The groups are shells around one centre, one inside the other: the same stretched ball of 5 dimensions in 8 sizes.
Known rows, each followed by its group:
4.09,1.88,-5.24,-0.88,0.84,5.88,-0.81,-2.31,-0.97,-2.99,0.96,0.45,0.55,-0.48,-1.97,0.12,0.22,1.38 -> Z329
3.88,1.95,-4.76,-0.54,1.92,5.36,-1.30,-1.46,-0.43,-3.31,0.17,0.57,0.92,0.28,-1.48,-0.21,-0.33,0.55 -> Z856
3.21,1.68,-4.78,-0.67,0.49,6.08,0.24,-3.00,-1.11,-2.08,1.52,1.69,0.37,-1.11,-2.23,-0.15,0.00,1.93 -> Z329
1.95,2.11,-5.41,1.13,1.37,2.77,0.16,-3.71,-0.69,-2.92,2.05,-1.69,1.77,-0.74,-3.56,1.72,-0.31,3.89 -> Z856
2.67,1.69,-3.55,0.45,1.97,3.87,-2.04,-1.65,-0.44,-2.69,1.06,-0.11,0.85,-0.06,-1.89,-0.02,-0.34,1.90 -> Z948
2.20,1.47,-4.77,0.22,0.53,4.37,0.57,-3.92,-1.01,-2.04,2.61,0.69,0.62,-1.51,-3.04,0.77,-0.12,3.68 -> Z948
3.52,-0.34,-4.23,-1.82,1.04,6.54,1.17,-3.32,-0.32,-2.40,2.74,5.89,-1.27,-1.52,-0.88,-0.94,-0.86,2.02 -> Z362
3.87,2.00,-6.85,-0.59,0.89,4.99,0.85,-3.59,-0.80,-3.70,1.46,-0.38,1.25,-0.64,-2.85,1.40,-0.03,2.46 -> Z64
3.75,-0.15,-4.46,-1.92,0.57,6.75,0.97,-3.43,-0.60,-2.35,2.82,5.28,-1.29,-1.68,-1.10,-0.76,-0.49,2.18 -> Z856
3.45,2.03,-4.80,-0.22,1.17,5.02,-1.13,-2.21,-0.86,-2.85,0.95,-0.24,0.90,-0.34,-2.20,0.27,0.07,1.71 -> Z441
2.92,1.34,-5.49,-0.60,0.94,5.59,1.61,-3.71,-0.69,-2.52,1.88,2.41,0.58,-1.14,-2.39,0.29,-0.59,2.35 -> Z160
3.47,1.02,-4.02,-0.94,1.76,5.99,-0.40,-1.90,-0.32,-2.62,0.96,3.25,0.03,-0.34,-1.02,-0.94,-0.74,0.75 -> Z329
2.40,1.60,-3.75,0.71,1.72,3.27,-1.83,-2.22,-0.52,-2.69,1.68,-0.68,0.87,-0.38,-2.33,0.49,-0.23,2.82 -> Z160
3.32,0.67,-5.13,-0.98,0.67,5.41,0.77,-3.70,-0.71,-2.70,2.66,2.57,-0.23,-1.43,-2.08,0.32,-0.28,2.93 -> Z160
3.10,1.44,-3.92,-0.38,1.00,5.33,-1.02,-2.30,-0.86,-2.21,1.50,1.33,0.21,-0.78,-1.87,-0.33,-0.06,1.90 -> Z921
2.68,2.17,-5.80,-0.50,0.18,6.62,2.46,-4.06,-1.28,-1.70,1.40,2.17,1.06,-1.45,-2.98,0.15,-0.29,2.03 -> Z921
4.34,2.07,-6.42,-1.15,0.67,6.30,0.52,-2.97,-0.99,-3.32,0.90,0.60,0.88,-0.58,-2.30,0.54,0.14,1.38 -> Z329
1.78,1.34,-3.24,1.13,2.18,2.53,-1.82,-2.24,-0.24,-2.61,1.93,-0.37,0.89,-0.35,-2.30,0.47,-0.61,3.16 -> Z948
3.58,1.82,-6.32,-1.30,-0.45,7.24,2.33,-4.32,-1.49,-2.03,1.89,2.35,0.43,-1.78,-2.82,0.29,0.17,2.25 -> Z921
3.39,0.20,-4.09,-1.49,0.64,6.50,0.58,-3.18,-0.69,-2.05,2.56,4.65,-0.98,-1.57,-1.27,-0.84,-0.44,2.12 -> Z921
4.22,2.01,-6.23,-0.98,0.53,5.90,0.11,-3.03,-1.07,-3.27,1.21,0.08,0.80,-0.70,-2.43,0.73,0.30,1.84 -> Z441
2.39,0.82,-4.05,0.50,2.29,2.70,-1.15,-2.62,0.01,-3.32,2.25,0.42,0.58,-0.38,-2.04,0.73,-0.79,3.21 -> Z948
3.37,1.12,-5.22,-0.29,1.66,3.97,-0.51,-2.88,-0.31,-3.60,1.95,0.44,0.57,-0.48,-2.11,0.85,-0.40,2.71 -> Z160
3.08,1.18,-5.79,-0.69,1.13,5.34,1.74,-3.81,-0.53,-2.90,1.97,2.40,0.58,-1.05,-2.34,0.51,-0.70,2.46 -> Z856
2.89,2.21,-4.89,0.43,0.62,3.97,-1.33,-2.93,-1.18,-2.62,1.80,-1.90,1.08,-0.83,-3.09,1.10,0.50,3.21 -> Z856
2.18,2.21,-5.25,0.88,1.12,3.37,-0.06,-3.48,-0.87,-2.70,1.84,-1.51,1.61,-0.79,-3.41,1.40,-0.12,3.50 -> Z441
2.39,1.93,-4.08,0.88,1.93,3.14,-1.71,-2.15,-0.49,-2.88,1.30,-1.21,1.28,-0.14,-2.49,0.67,-0.30,2.61 -> Z441
3.24,2.04,-5.22,0.01,1.72,4.46,-0.55,-2.38,-0.51,-3.27,0.82,-0.28,1.31,-0.07,-2.29,0.59,-0.35,1.74 -> Z441
2.89,1.36,-4.74,-0.04,0.75,4.20,-0.61,-3.29,-0.89,-2.66,2.43,0.03,0.43,-1.13,-2.64,0.82,0.10,3.39 -> Z329
3.86,1.32,-5.38,-0.72,0.79,4.86,-0.73,-2.98,-0.83,-3.30,2.02,0.19,0.26,-0.84,-2.22,0.77,0.21,2.67 -> Z160
1.86,3.63,-5.69,1.37,0.23,4.08,0.29,-3.68,-1.67,-1.87,1.05,-3.21,2.57,-0.93,-4.42,1.57,0.47,3.25 -> Z64
2.48,2.78,-5.78,0.44,1.24,4.93,1.14,-3.22,-0.88,-2.50,0.60,-0.26,2.05,-0.44,-3.15,0.73,-0.45,1.89 -> Z64
3.62,0.86,-3.83,-0.59,2.60,4.64,-1.70,-1.26,0.13,-3.48,0.87,2.01,0.17,0.28,-0.79,-0.54,-0.85,0.89 -> Z948
2.32,3.64,-6.29,1.07,0.50,4.30,0.61,-3.61,-1.47,-2.38,0.73,-3.05,2.70,-0.65,-4.23,1.65,0.32,2.79 -> Z362
4.33,2.61,-6.85,-0.58,0.58,5.25,-0.27,-3.01,-1.17,-3.71,0.91,-1.86,1.45,-0.40,-2.95,1.41,0.55,2.04 -> Z362
2.67,0.38,-4.98,-0.53,1.03,4.52,1.20,-4.09,-0.43,-2.70,3.12,2.79,-0.13,-1.52,-2.26,0.58,-0.67,3.59 -> Z64
3.52,2.83,-7.31,-0.11,0.56,4.94,1.24,-3.89,-1.16,-3.40,1.11,-1.69,2.00,-0.67,-3.61,1.79,0.19,2.60 -> Z64
4.30,1.09,-5.85,-1.98,0.23,7.58,1.58,-3.45,-1.00,-2.59,1.66,3.76,-0.26,-1.33,-1.69,-0.37,-0.15,1.33 -> Z362
4.35,0.34,-4.99,-1.42,1.26,5.15,-0.90,-2.63,-0.36,-3.70,2.32,2.05,-0.59,-0.75,-1.27,0.24,-0.16,2.29 -> Z362
4.22,2.40,-6.05,-1.05,0.12,6.67,0.13,-2.90,-1.41,-2.73,0.84,0.14,0.86,-0.81,-2.52,0.36,0.53,1.40 -> Z921

New rows, each followed by its group:
3.53,-0.80,-3.66,-1.47,2.17,5.06,-0.23,-2.51,0.35,-3.26,2.71,5.30,-1.30,-0.81,-0.34,-0.79,-1.21,2.04 -> Z362
3.56,2.14,-6.09,-0.25,1.22,4.80,0.16,-2.99,-0.73,-3.43,1.07,-0.50,1.34,-0.37,-2.65,1.00,-0.13,2.06 -> Z160
4.03,0.47,-4.40,-1.08,2.64,4.91,-1.04,-1.58,0.31,-3.91,1.11,2.84,-0.07,0.21,-0.58,-0.44,-1.02,0.89 -> Z64
3.79,2.07,-6.50,-0.59,0.26,5.26,0.47,-3.69,-1.21,-3.17,1.78,-0.63,0.98,-1.03,-3.04,1.29,0.40,2.81 -> Z160
3.27,-0.01,-4.32,-0.94,1.49,4.73,-0.05,-3.10,-0.17,-3.03,2.79,3.29,-0.64,-1.08,-1.37,-0.01,-0.69,2.79 -> Z160
3.84,2.03,-5.30,-0.88,0.92,6.33,-0.01,-2.42,-0.93,-2.71,0.65,1.21,0.76,-0.48,-1.96,-0.15,-0.07,0.97 -> Z329
2.56,3.20,-6.35,0.77,0.41,4.25,0.56,-3.78,-1.42,-2.61,1.22,-2.67,2.26,-0.83,-4.07,1.75,0.36,3.13 -> Z160
4.40,1.60,-5.50,-1.32,0.73,6.36,-0.40,-2.48,-0.92,-3.10,1.11,1.25,0.26,-0.60,-1.77,0.03,0.17,1.26 -> Z329
2.91,1.09,-3.93,0.32,2.46,3.09,-1.95,-1.85,0.00,-3.50,1.53,0.04,0.65,0.07,-1.68,0.42,-0.63,2.36 -> Z441
4.00,0.56,-4.33,-1.70,0.79,6.84,0.01,-2.57,-0.69,-2.43,1.82,4.03,-0.77,-1.09,-1.04,-0.92,-0.29,1.31 -> Z362
2.59,-0.62,-1.85,-0.25,3.39,3.38,-2.37,-1.09,0.79,-3.10,2.10,4.09,-0.89,0.02,0.01,-1.18,-1.55,1.78 -> Z921
3.23,1.72,-5.85,-0.03,0.61,3.96,-0.23,-3.69,-0.98,-3.23,2.37,-1.18,0.88,-1.05,-3.13,1.56,0.29,3.67 -> Z362
2.16,1.31,-4.66,0.54,1.41,3.37,-0.03,-3.46,-0.53,-2.72,2.40,0.22,0.86,-0.93,-2.78,0.97,-0.47,3.59 -> Z160
3.77,1.02,-5.76,-1.12,1.00,5.60,0.88,-3.41,-0.58,-3.22,1.96,2.19,0.21,-0.95,-1.99,0.42,-0.39,2.23 -> Z160
3.36,2.12,-5.49,0.34,1.26,3.40,-1.51,-2.70,-0.78,-3.60,1.54,-2.40,1.31,-0.30,-2.90,1.50,0.28,3.00 -> Z329
2.40,2.05,-5.23,0.44,0.55,4.18,0.22,-3.72,-1.13,-2.34,2.11,-0.71,1.16,-1.19,-3.32,1.13,0.10,3.50 -> Z441
2.24,0.74,-3.61,0.79,2.91,2.07,-1.77,-2.12,0.32,-3.55,2.04,0.22,0.68,0.01,-1.79,0.64,-1.03,3.04 -> Z64
3.79,1.95,-4.87,-0.45,1.62,5.17,-1.29,-1.77,-0.60,-3.24,0.52,0.15,0.89,0.05,-1.76,0.05,-0.14,1.06 -> Z329
4.19,0.72,-4.26,-0.65,2.02,3.82,-2.81,-1.56,-0.15,-4.06,1.72,0.06,-0.11,0.02,-1.18,0.38,-0.08,2.11 -> Z856
2.97,2.43,-5.20,-0.19,0.16,5.88,0.32,-3.22,-1.44,-1.91,1.25,0.14,1.05,-1.12,-2.96,0.32,0.31,2.16 -> Z921
2.27,-0.16,-2.72,-0.78,1.66,5.62,0.44,-2.72,-0.13,-1.64,2.45,5.76,-0.93,-1.26,-0.87,-1.44,-1.25,1.97 -> Z856
2.94,2.37,-5.77,-0.33,0.02,6.08,1.31,-3.79,-1.44,-1.97,1.47,0.62,1.11,-1.33,-3.15,0.53,0.16,2.37 -> Z160
2.99,3.02,-5.86,0.40,0.57,4.77,-0.14,-3.09,-1.34,-2.63,0.86,-2.05,1.89,-0.60,-3.45,1.17,0.38,2.38 -> Z441
2.96,0.87,-3.38,-0.64,1.82,5.64,-0.57,-1.89,-0.29,-2.24,1.21,3.50,-0.08,-0.48,-1.03,-1.10,-0.83,1.05 -> Z948
4.24,-0.07,-4.17,-1.66,1.62,5.65,-0.95,-2.16,-0.13,-3.37,2.12,3.75,-1.01,-0.66,-0.57,-0.61,-0.54,1.61 -> Z160
3.11,0.93,-5.01,-0.07,1.84,3.42,-0.63,-2.96,-0.19,-3.65,2.22,0.37,0.54,-0.49,-2.14,0.98,-0.51,3.09 -> Z362
3.40,0.95,-4.92,-0.11,1.56,3.24,-1.48,-2.81,-0.37,-3.76,2.42,-0.51,0.35,-0.55,-2.19,1.16,-0.10,3.37 -> Z921
1.53,0.88,-3.58,0.35,0.98,4.32,0.64,-3.69,-0.69,-1.49,2.81,2.50,0.17,-1.58,-2.50,-0.01,-0.67,3.54 -> Z64
3.91,2.50,-5.83,-0.40,0.79,5.35,-0.70,-2.52,-1.11,-3.17,0.74,-1.13,1.26,-0.34,-2.61,0.75,0.38,1.68 -> Z160
3.24,3.69,-6.64,0.23,0.37,5.64,0.67,-3.17,-1.55,-2.58,0.11,-2.21,2.45,-0.46,-3.69,1.16,0.44,1.65 -> Z856
3.40,0.62,-3.86,-1.11,0.70,6.00,-0.49,-2.70,-0.80,-2.15,2.21,3.15,-0.67,-1.25,-1.42,-0.67,-0.14,2.07 -> Z64
2.24,2.58,-4.12,1.00,1.41,3.82,-1.46,-2.20,-0.91,-2.28,0.87,-1.58,1.63,-0.28,-2.86,0.50,-0.03,2.29 -> Z856
2.95,-0.95,-2.41,-0.83,3.02,4.05,-1.44,-1.64,0.74,-3.17,2.46,5.13,-1.24,-0.33,0.06,-1.17,-1.57,1.86 -> Z362
3.75,0.09,-4.58,-2.02,1.01,7.36,1.60,-3.12,-0.41,-2.32,2.01,6.14,-0.96,-1.30,-0.82,-1.22,-0.91,1.14 -> Z921
2.58,1.12,-3.91,0.71,2.04,2.33,-2.28,-2.32,-0.23,-3.39,2.23,-1.11,0.65,-0.30,-2.24,1.00,-0.28,3.47 -> Z362
3.11,0.93,-3.92,-0.23,2.81,4.24,-1.09,-1.58,0.25,-3.40,0.93,2.08,0.50,0.26,-1.04,-0.37,-1.13,1.15 -> Z856
4.12,-0.83,-3.92,-1.61,2.01,4.72,-1.16,-2.34,0.26,-3.78,2.88,4.14,-1.44,-0.72,-0.35,-0.38,-0.78,2.32 -> Z64
2.11,3.09,-5.78,0.89,-0.03,4.45,0.68,-4.04,-1.65,-1.89,1.63,-2.17,2.00,-1.29,-4.21,1.48,0.47,3.52 -> Z921
3.53,-0.11,-3.09,-1.42,2.50,6.03,-0.59,-1.44,0.30,-2.78,1.26,5.62,-0.87,-0.23,0.09,-1.73,-1.36,0.36 -> Z856
2.61,0.60,-3.27,0.31,2.52,2.93,-2.13,-1.86,0.11,-3.23,2.00,0.86,0.18,-0.15,-1.44,0.14,-0.76,2.65 -> Z441
2.97,0.76,-5.35,-0.94,0.39,5.76,1.80,-4.25,-0.84,-2.29,2.79,3.17,-0.11,-1.75,-2.37,0.29,-0.41,3.09 -> Z362
3.64,0.68,-4.24,-1.48,0.72,6.79,0.29,-2.75,-0.77,-2.15,1.85,4.08,-0.63,-1.20,-1.24,-0.92,-0.33,1.46 -> Z362
2.81,1.38,-5.68,-0.09,0.84,4.25,0.81,-3.97,-0.76,-2.93,2.47,0.44,0.76,-1.19,-2.94,1.21,-0.24,3.53 -> Z948
3.93,2.28,-6.21,-0.29,1.02,4.63,-0.62,-2.80,-0.89,-3.66,1.08,-1.53,1.34,-0.31,-2.74,1.27,0.26,2.21 -> Z160
3.48,3.78,-7.52,0.28,-0.09,5.08,0.78,-3.87,-1.76,-3.03,0.70,-3.60,2.58,-0.72,-4.31,2.10,0.84,2.66 -> Z921
2.44,2.63,-4.96,1.01,1.62,3.37,-1.03,-2.51,-0.75,-2.91,0.90,-2.16,1.95,-0.12,-3.07,1.10,-0.13,2.52 -> Z160
